There are 4 nested groupings, the coarsest first. Each group lies inside one group of the grouping before and may be the whole of it. The rows also spread widely along 14 directions, which tell nothing about the answers.
(in the rows, 128 means zero)
Some rows, each with its group in each grouping after it:
[162 124 141 147 114 144 136 144 131 150  54 125 143 154 166  68 107 171
 116 121 104 109 123]  sed q847 q863 kitom
[165 130 171 129 142 122 103 102 133 168 112 110  89 119 145  85 152 139
 133 156  95  82 154]  sed q205 q465 nula
[152 155 104 136 135 152 125 143 100  83 127 151 107 125 138 127 117 138
  84 114 143 167 126]  sed q847 q863 Mele
[167 106 132 140 117  86 133 133 131 142 125 104 105 100 147 119 107 149
 113 147 134 157 170]  sed q847 q225 pak
[ 56 132 111 164 111 139 101 158 158 118 123 117 148 114 171 141 119 156
 198 118 168 167 127]  sed q205 q465 Zafu
[ 46 203 121 173 149 115 130 126 154 128  93 146 144  96 110  97 108 152
 130 178 188  83 104]  ropi q712 q64 figim
[117 136  68 143 121 167 129 155 132 108  79 138 165 147 117 154 109 154
 137  84 171 154  97]  sed q847 q732 dat
[127 126  87 169 119 163  99 120 163 111 137 139 106 100 241 192 195 107
 130 118 129 135 116]  sed q700 q725 bedus
[125 167 136 133 133 166 131 114 103 116  72 134 137 120  52  88 128  93
 114 141 140 112 113]  ropi q712 q981 Silig
[ 59 100 152 119  94 103  89 136 121 127  89 115 111 174 173 126  73 112
 134 109  72 105 106]  sed q700 q725 naz
[105 164 132 132 115 145 141 168 136 110 115 144 166  82 143  81 125 152
 157 137 149 110 131]  ropi q855 q652 pinod
[ 84 161 118  96 133  98 155 136  87 118 112 177 144 113  94  87  98 131
 100 150 165 133  90]  ropi q720 q763 Dev
[ 90  99 170 111 101 143 114 121 125 133 198 135 128 131 178 140 141  96
 130 151  62  84 128]  ropi q855 q47 rafon
[ 80 123 121 130 136  97 119 117 130 117 191 133 110 137 146 159 111 137
 147 129 146 163 145]  sed q509 q474 mutaz
[123 180 147 127 144 128 137 141 173  65 207 134 110 157 155 143 142 127
 113  81  76  66  74]  ropi q855 q652 rok
[132 155  74 144 151 114 205  89 170 116 191 149 160 156 120 169 131 134
 100 132 162 101 120]  ropi q712 q39 Dep
[135 100 154 104 105 160  95 154  90 151 110 113 150 130  72 122 107 137
 116 142 100 112 120]  ropi q712 q981 Mavi
[ 81 140 130  89  93 102 146 149 124  66 142 144 121 104 182 102 104  79
 162  87 116 140 133]  sed q847 q225 vufi
[ 89 115 112 139 139  87  88 114 130 161 116 154  97 103 215 135 172 181
 154 135 154 135  96]  ropi q720 q763 Kodoz
[154 137 130 146 144 164 120 116 149 159 114 110 146 102  79 124 164 137
 177 142 164 126 157]  sed q509 q474 tagu
[143 101 151 113 117  97 109 139  87 130  98 124  95 143 158  80 105 156
 132 110 109 193 137]  sed q509 q133 vasib
[156 113 116  94 108 101 117 149 112  83 174 122  96 130 155 174 107 112
  66 100  71 103 123]  ropi q855 q368 Lunot
[226  97 123 135  91 149 166 153 140  98 136  99 143 141 156 127 126 132
 102  90  75 136 154]  ropi q855 q47 ziru
[181 117 165 141 112 173 128 114 161 112 124  82 115 150 123 109 139  95
 173  92  74  90 180]  sed q847 q225 vufi
[108 147 117  95 160 148  76 113  85 140 123 164  94 123 100 149 151 130
 108 137 141 108  99]  sed q700 q725 naz
[138 134 134 128 135 135 106 136 156 165 112 115 136 114 123 126 124 172
 145 141 130  54 145]  sed q847 q225 vufi
[ 87 168 152  97 148  90 138 155 104 103 146 156 126 114  97  71 127 158
 154 107 153 169  73]  ropi q855 q368 Lunot
[213 162 124 108 154 131 179 146 110 122 142 135 147 109  48  82 121 166
 109 133 169 166 156]  sed q509 q133 vasib
[100 107 148 128 131 147 147 106 111 122 211 152 134 188 119 146 129 121
 119 130 107 159 100]  ropi q720 q763 Kodoz
[ 94 147 166 110 114 140 112 160 101 143  96 124 161 123  48  89  75 135
 102 166 115  79 103]  ropi q712 q981 Mavi
[150 137 167 123 142 188 115 127  98 143 157 152 135 151 115  89 148 168
 113 148  97 100 123]  ropi q712 q981 Mavi
[131 152  78 123 150 140 138 109 140  92 168 150 122 119 140 162 167 140
 151  93 160 121 135]  ropi q712 q64 figim
[121 137 102 158 138  97 141 121 126 149 107 147 131 135 146 119  87 193
  83 170 158 107 142]  ropi q720 q763 Kodoz
[109 159 145 148 150 113 104 153 140 136 128 131 121 125 140  96 123 200
 153 127 152 144 110]  sed q509 q474 mutaz
[155 123 133  98 126 117  77 122 104 116 115 114  68  78 134 131 136 107
 145 125 115 105 197]  sed q700 q725 naz
[101  88  82 107 125  77 123  79 111 127 100 120 101 175 124 164  74 124
 122 105 118  95 168]  ropi q855 q652 pinod
[ 59 149  96 143 147 130  69 131 140 147 138 142 126 111 133 184 128 182
 129 155 166  67 107]  ropi q712 q39 Dep
[157 116 141 121 122 130 139 136 135 192  74 111 168  83  82  88 135 147
 171 165 161 119 161]  sed q700 q725 bedus
[ 83 168 124 164 140 123 150 117 152 114 141 144 136 163 128 141 111 127
  70 144 121  94  56]  ropi q855 q47 rafon
[108 124 149 121 117 166 178  88 132 118 148 143 160 157 136  72 142  97
 201 118 115 113 174]  ropi q712 q39 Dep
[160 118 182 125 113 184 108 173 109 145 138 111 150 118  80  95 129 145
 141 138 110 153 122]  sed q847 q732 dat

New rows. What belongs after each?
[124 108 138  88  92 139 117 177  96 108 112 141 138 101 159 101 140 116
 156  88 121 193  89]  sed q847 q225 pak
[ 95 150 132 139 130 101 146 142 159 133 171 133 150 155 129 152 106 152
  77 145 114  85  54]  ropi q712 q39 Dep
[ 80 115  68 124  83 112 119 148 125  88 105 129 130  94 174 193  88  69
  96 120 141 132 128]  sed q847 q863 kitom
[119  96  95 138 121 118  83 135 122 141 139 108 113 133 130 204  94 151
  97 143 135 134 150]  sed q509 q133 vasib
[ 44 125 127 165 137 142 121  85 155 145 165 122 143 152  90 182 143  93
 149 154 148 126  91]  ropi q712 q981 Mavi
[167 128 137  88 136 114 164  94  93 136 158 156 109 123 147  83 133 113
 103 153 113 126 171]  sed q205 q465 nula
[109  93  96 121 109 178 109 135 109 139 105 145 156 176 143 172 120 129
 117 108 115 134  94]  sed q700 q725 bedus
[ 48 132 128 109 107 123 140 130 102 116 120 154 154 107 124 107 109  88
 148 146 143 136 118]  ropi q855 q368 Lunot
[117 152 118 151 159 100  99 160 138 142 115 115 122 118  70 141 111 202
 134 121 191 174  83]  sed q847 q863 Mele
[124 150  77 136 143 122 129 131 150 144  21 126 152 156  86 134 114 157
 133  88 168 108  68]  sed q700 q725 bedus
[103 143 117 132  97  83 134 136 140  70 103 127  89  92 214 117 121  74
 127  95 121 158 116]  sed q847 q225 vufi
[130 146 139 129 149 171 154 144 114 121 179 152 169 167  72 105 133 185
 140 116 148 170  94]  ropi q712 q981 Mavi
[ 80 115  51 112 106 181 149  95 111  82 138 170 149 120 167 183 143  46
 155 103 163 147 164]  sed q847 q863 kitom
[ 96  98 112  79 141 107 129  85  94 138 182 166 111 153 145 162 154 110
 122 119 112 123 102]  ropi q855 q368 Lunot
[123 128 120  94 105 109 108 157 118 118  81 124 125  86 143 107 105 128
 157 113 131 107 159]  sed q700 q725 bedus
[132 149 219 156 124 171 116 166 139 130 129 104 145 171  91  55 110 168
 136 130  67 101  89]  ropi q855 q652 pinod
[132 108 144 104 125 171  92 170  92 153 175 152 143 121 130 150 155 164
 118 141 124 171  85]  sed q700 q725 naz
[115 113 109 120 110 105 140 124 145 114 138 123 125 102 171 131 126 117
 181 104 144 140 171]  sed q847 q732 dat
[110 106 156 112 107 153 135 163  92 130 170 131 167 117  73 124 124 118
 132 146 130 193 101]  ropi q855 q368 Lunot
[120 119 131 162 108 108 125 126 144 120  98 103 113 103 172 109 120 118
 164 132 143 174 172]  sed q509 q133 vasib
[127 104 149 152 119 171  71 125 118 136 157 115 102 141 146 175 160 122
  98 141  84 125  96]  ropi q712 q64 figim
[109 136 114 124 127 122 113 175 120 112 190 150 138 118 158 155 127 193
 112 124 145 158  87]  ropi q712 q39 Dep
[105  90 117  82  90 124 163 134  84 100 130 148 152 156 146 106  92  91
 149  93 118 198 141]  sed q509 q133 vasib
[169 169 124 160 120 106 150 175 188  88 120 100 129 109 159 114 117 158
 126  86 128 122 107]  sed q847 q732 dat
[176 171  79 171 129 109 151 126 145  68  93 127  98 125 173 129 104 143
  53 111 130 111 141]  ropi q712 q981 Mavi
[ 53 189  99 153 139 140 102 148 136 109  42 146 146 148 113 107  80 162
 133 113 167  96  82]  sed q509 q474 tagu
[ 93 174 146 138 120 127 179 143 175  61 182 126 147 155 140 104 101  99
 160  92 114 127 123]  sed q509 q133 vasib
[ 93 140 104 103 117 108  80 151 135 133 109 118 119 113 100 202  90 104
  58 138 113  39  69]  sed q847 q225 vufi
[ 91 116 151 112 107 129 120 129 104 120 188 149 118  86 193 107 122 116
 156 170 125 146 203]  sed q509 q133 vasib
[124 109 113  95 100 147 178 167 101 122 171 157 199 107 131  91  88 182
 163 142 154 143 201]  ropi q855 q47 ziru
[ 69 128  70 128 116 128 184 108 147 123  83 143 186 163 103 149 106  84
 156 101 175 151  91]  sed q700 q725 naz
[154 122 140 115 130 163 140 139  95 128 189 134 150 114  68 125 109 147
 115 169 133 128 189]  ropi q855 q368 Lunot
[ 90 125 115 173 101 146 160 150 166 124 151 122 179 127 180 123 107 150
 172 142 157 168 154]  sed q205 q465 Zafu
[138 167  87 105 129 115 154 108  94  40 123 143  91 115  90 134 117  58
  92  89 142 155 132]  ropi q712 q64 figim
[188 131  91 143 127 167 131 104 148 128 115 113 124 113 122 163 127 113
 103 139 126  54 200]  sed q847 q732 dat
[122  76 162  97  95 143 100 136  85 131 178 138 116 153 176 144 126 111
  91 135  49 128 113]  ropi q855 q652 rok
[ 47 114 128  84  96 130 122 148  75 131  91 171 155 113 156  86  93 109
 149 136 140 148 117]  sed q847 q863 kitom
[112 121 107 149  96  74 151 122 186 114 119 105 129 133 211 161 100 105
  96 121  84  53 121]  ropi q855 q652 rok
[168 113 146 166 142 129 105 140 167 105 238  97  88 147 177 175 158 178
 152  98 109 187 148]  sed q509 q133 vasib
[158  96 107  79  84 148 150 143  88  96 115 131 152 125 117 125 118  84
 126  92 106 147 142]  ropi q712 q39 Dep
[151 125 152 137  88 163 164 144 138  74 123 103 148 149 134  89 110  73
 163  85  92 168 157]  sed q509 q474 mutaz
[ 63  88 116 126 102 146  94 101 110 157 126 153 130 145 204 169 147 104
 110 150  95  96  92]  ropi q712 q64 figim
[ 47 103 126 113 114  79 120 115 126 138 168 133 118 112 154 153 100 112
 157 148 148 147 145]  sed q847 q225 vufi
[ 92 152 112 133 153  72 130 132 143 166 103 126 141 119  77 135 109 163
 121 147 186 142  73]  sed q509 q474 mutaz
[ 95 120 140 120 131  80  88 138 123 135 111 135  85 132 189 119 142 159
 142  94 122 167  59]  sed q847 q225 vufi
[142 150 139  87 112 114 165 163  90 104 151 146 155  90  93  69  79 149
 117 152 142 126 177]  ropi q712 q39 Dep
[171 111 156 162 113 189 124 128 109 109 133 118 122 149 140  99 159 129
 141 114 103 193 137]  ropi q712 q39 Dep
[ 59 152 123 111 153 119  67 152  83 132 103 169 111  90 130 102 148 189
 169 125 180 164  84]  ropi q855 q368 Lunot
[113 115 141 110 116 156 134 124  71 143  70 148 150 170  85  90 110  97
 105 128 120 183  74]  sed q509 q474 mutaz
[102 109  98 110  98 181 135 100  66 108  95 168 143 105 152 103 131  78
 146 144 143 150 192]  ropi q712 q981 Mavi
[ 99 121 157 127 136 170 107 122  67 161 107 153 143 173  74  93  94 158
  93 171 115 121 112]  ropi q855 q368 Lunot
[120 118 122 134 129 106 111 172 154 160 125 125 148 132 151 152 143 189
 129 103 143 158  30]  sed q847 q863 Mele
[119 104 174 114 109 137 103 178 102 173 127 114 166 105  53 112 117 157
 136 163 135 155  87]  ropi q720 q763 Kodoz
[121 122 131 111 155 162  92 117 102 168 165 154 124 133 110 157 172 149
 121 148 139 140  90]  sed q509 q133 vasib
[168 141 123 104 123 164 195  93 108  89 176 147 145 137  85 114 136  61
 104 131 116 120 163]  ropi q712 q39 Dep
[126 132 138 118 155  95 131  78  92 118 196 146  72 138 114 136 132 117
  85 154 122 146 141]  ropi q712 q64 figim
[108 110 108 100 104 108 120 114 111 110 133 111 121 113  92 160  85  86
 126 136 124  90 186]  ropi q712 q39 Dep
[ 87 145 103 146 107 108 140 115 136  60 125 125 104 131 160 151  95  64
 101 112 110 116 135]  ropi q855 q368 Lunot
[ 77  80 106 145  93 113  78 123 135 149  96  93 122 156 143 212  85  92
  94 137 101 113 106]  sed q509 q474 mutaz
[136 139 176 110 128 119 180 137 106 144 128 126 161 159  37  64  74 120
  98 151 119 141 106]  sed q847 q863 kitom
[143 104 153  96  94 168 137 182 105 131 191 133 173  90 117 128 124 122
 129 150 120 157 143]  sed q847 q863 kitom
[ 75 115 166 119 126 165 126 143 109 148 158 135 170 167  71 112 120 131
 173 130 137 189  86]  sed q509 q133 vasib
[132 113 115 122 130  96 148 121 129 173 124 123 146 103  97 127 102 156
 130 167 171 130 162]  sed q847 q225 vufi
[119 104 137 139 110 148  99 109 117 136  77 120 115 113 157 111 179  98
 170 111 120 161 108]  ropi q712 q981 Mavi
[131 133  97 135 142 130 148 124 131 144 172 150 144 154 130 169  99 165
  71 162 141 106 134]  sed q700 q725 naz
[151  68 125  94  94 175  85 150  93 152  87 112 142 138 115 150 125 118
 137 103  97 128 129]  sed q847 q863 kitom
[170 121 104 115 126 162 166 111 150 149 117 124 173 148 106 131 125 127
 138 126 125  71 168]  sed q509 q133 vasib
[ 83 162 138 140 142 159 132 117  74 116 150 169 133 133  79 105  99 128
  75 188 152 150 123]  ropi q712 q981 Mavi
[153 126 144  97 125 162 144 149 122 155 160 121 178 145  38 143 104 125
  95 153 114  92 114]  sed q509 q133 vasib
[163 145  73 161 137 184 105 113 156 112 116 126 114 120 151 198 161 115
 104 122 135  82 148]  sed q700 q725 naz
[116 169 107 177 157 114 116 118 178 125 129 100 111 111  89 155 100 166
 141 145 181  92 171]  sed q847 q225 vufi
[112 141  98 145 119  88 191 110 139 110 128 143 147 139 163 102  81 145
 109 143 146 119 164]  ropi q712 q64 figim
[ 76 179 112 125 156  97 139  82 139 102 130 156  92 163 131 134  98  98
  88 123 124  58  99]  sed q847 q732 dat
[130 107  87 132  89 174 151 133 117 107 104 138 169 137 151 151 129  94
 110 114 121 139 117]  ropi q712 q64 figim
[ 35 104 111  94 130 156 104 137  84 151 161 168 172 162  77 178 126 137
 135 131 152 162  45]  ropi q855 q652 rok
[ 85  98  98 155 101  69 120 125 145 103 108 101 106 138 177 169  95 114
 127 102 124 161 119]  ropi q855 q368 Lunot
[111 139 183 130 131 167 115 130 122 138 163 115 134 141  65  99  86 137
 144 166 112  85 181]  sed q847 q225 vufi
[ 89 111 124 112  90 122 123 146  89  92  84 130 125 140 146  97  59 110
 150 110 121 165 176]  sed q700 q725 naz
[138 135 141 118 127 189 122 149 119 142 178 151 165  84 116 114 148 167
 160 170 145  84 185]  ropi q720 q763 Kodoz
[135 140 110 119 135 122 115 137 161 113 122 115 119 128 128 156 144 128
 148  77 128 100  96]  sed q847 q863 kitom
[133 101 137 106 110  76 113 155 130 121 158 105 110  89 161 128 127 144
 179 104 134 185 159]  sed q509 q474 mutaz
[107 118 149 107 114 129 140 128  68 126 178 169 127 101 129 111 125 103
  88 183 131 174 128]  ropi q720 q763 Kodoz
[161 133 145 112 116 126 155 149 115  93 171 119 133  74 104  87 141 128
 179 119 151 186 185]  ropi q712 q64 figim
[ 73 142 135 141 128  97  91 106 151 121 146 128  80 110 187 163 131  91
 115 151 108  80 124]  sed q700 q725 bedus
[124 156  93 168 147 182 110 141 178 137 124 122 161 144 118 169 136 182
 148 121 160  84 123]  sed q509 q133 vasib
[134  95 100 109  83 154 107 160  97 111 102 111 144  78 116 148  90 107
 157 135 148 153 221]  sed q700 q725 naz
[195 104 125 129  90 165 121 167 159 136 105  88 157 111 139 143 122 135
 133 109  94  76 157]  sed q847 q732 dat
[147 117  70 148 130 150 111 120 122 129 108 138 126 127 173 158 118 171
 124 130 157 130 190]  sed q509 q474 mutaz
[115  77  99 122  90 110 128  97  86 111 119 117 110 136 130 168  86  67
  84 141 111 158 170]  ropi q712 q981 Mavi
[105 100 136 143 124 140 154 117 105 145 163 142 156 145  95 126 130 132
 143 153 159 208 119]  ropi q720 q763 Kodoz
[147 142 141 129 127 103 166 110 134 137  87 138 132 127 165  50 113 152
 133 139 113  81 166]  ropi q855 q652 rok
[194 114 155 170 133 167 151 103 118 118 174 142 105 157 208  83 154 169
 115 140  88 158 190]  ropi q855 q652 rok
[188 144 105 102 137 152 175 113 130  87 172 145 136 144 127 122 132 130
 118  98 106  78 178]  ropi q855 q652 rok
[117 123 193 118 110 189  86 150 126 144 131 110 145 110 109  86 158 132
 197 132  92  88 137]  ropi q712 q64 figim
[214 113  97 126 108 137 190 134 122 117 111 133 158 100 160  87 150 150
 140 110 146 172 178]  ropi q712 q64 figim
[ 68 112 114  96 122 142 113 123 147 179 150 131 174 160 106 189 114 119
 121 147 111  38  78]  sed q205 q465 Zafu
[119 106 161  71 105 104 171 139 121 163 135 143 176 140 128  85 135 104
 141 121 100 136  66]  sed q509 q474 tagu
[101 157 116 144 127 124 106 148 149  86 106 121 114 132 155 122 114 142
 164  82 137 136 123]  sed q509 q474 mutaz
[131 128 138 175 111 116 145 141 159 145  92 100 155 119 147  82  93 184
 156 152 141 115 179]  ropi q712 q64 figim
[132 166 145 103 143  69 173 127 129  85 167 134 113 135 101  80 100 139
 123 104 125 130 123]  ropi q712 q981 Mavi
[108 183 122 150 147  94  98 163 149  90 107 132  89 105 164 109 120 184
 136  95 157 143  90]  sed q847 q225 vufi
[213 160  94 134 144 153 128 138 176  72 173 121  99 141 186 170 157 152
 103  67  93  69 146]  sed q509 q133 vasib
[109 135 153  99 127 114 105 148 139 137 160 121 126  97 123 128 136 129
 159 131 123 105 124]  sed q509 q133 vasib
[183  77 165 141 134 157 115 133 134 202 180 109 146 151 121 139 141 198
 126 163 107 130 147]  sed q847 q863 Mele
[163 107 112 123 108 102  95 137 108  88 123 115  71  91 195 137 151 130
 134  88 113 175 153]  ropi q712 q64 figim
[ 49 140 115 144 133 121 106  98 111 100 147 145  91 143 139 160  93  91
 106 145 139 133 135]  sed q847 q863 kitom
[135 124 195  90 117 125 176 147 109 152 152 133 176 142  69  47 135 130
 154 130 109 160  76]  ropi q712 q39 Dep
[163 161 106 145 122 125 161 143 154  79 131 137 120 112 197 107 124 137
 116 101 127 118 153]  sed q847 q863 kitom
[ 99 111  90 103 133 125  77  85  96 112 104 132  79 117 121 178 147  80
 138 108 128 106 145]  ropi q855 q368 Lunot
[194 134 134 140 122 146 162 169 121 129 124 126 164 126 108  85 110 193
 102 136 131 149 137]  ropi q855 q652 pinod
[154 114 158  97 122 104 150  94  99 122 121 129 102 174 131  79 104 112
 100 116  65  95 141]  ropi q712 q64 figim
[129  75 115 151 113  66 141 106 117 155 168 107 113  98 142 158  94 147
 108 188 153 180 206]  ropi q855 q47 rafon
[ 66 103 120 118 120 133 117  80 103 150 105 153 127 130 155 126 158  89
 157 138 133 134 113]  ropi q712 q981 Mavi
[136 143  86 114 146 159 105 148 151 124  88 126 144 156  82 172 155 153
 145  53 149 112  37]  sed q847 q225 pak
[ 62 130 124 161 130 134 116 126 144 160 164 130 158  89 100 174 156 122
 137 183 179 157  84]  ropi q712 q981 Mavi
[148 146 123 148 122  53 141 141 192 139  84  89 122  90 163 116 127 138
 139 116 136 105 114]  sed q509 q474 mutaz
[202 108 120 152 138 136  99 120 133 128 118 109  79 168 173 151 143 169
  97  96  90 136 133]  sed q700 q725 naz
[ 79 126 126 100 114 186  67 118  94 129  62 135 122 124  96 131 115  84
 152 125 118  64 143]  sed q847 q225 pak
[ 73 116 113 132 116 143 120 103 140  81 137 138 115 168 180 137 135 108
 202  67 115 124 143]  ropi q720 q763 Kodoz
[147 131  89 145 123 132 174  88 167 112 137 107 145 122  98 172 131  68
 119 133 133  79 166]  ropi q855 q368 Lunot
[137 130 114 102 113 146 146 152 126 120 174 135 161 123 101 174 120  95
  77 140 119 119  95]  sed q509 q133 vasib
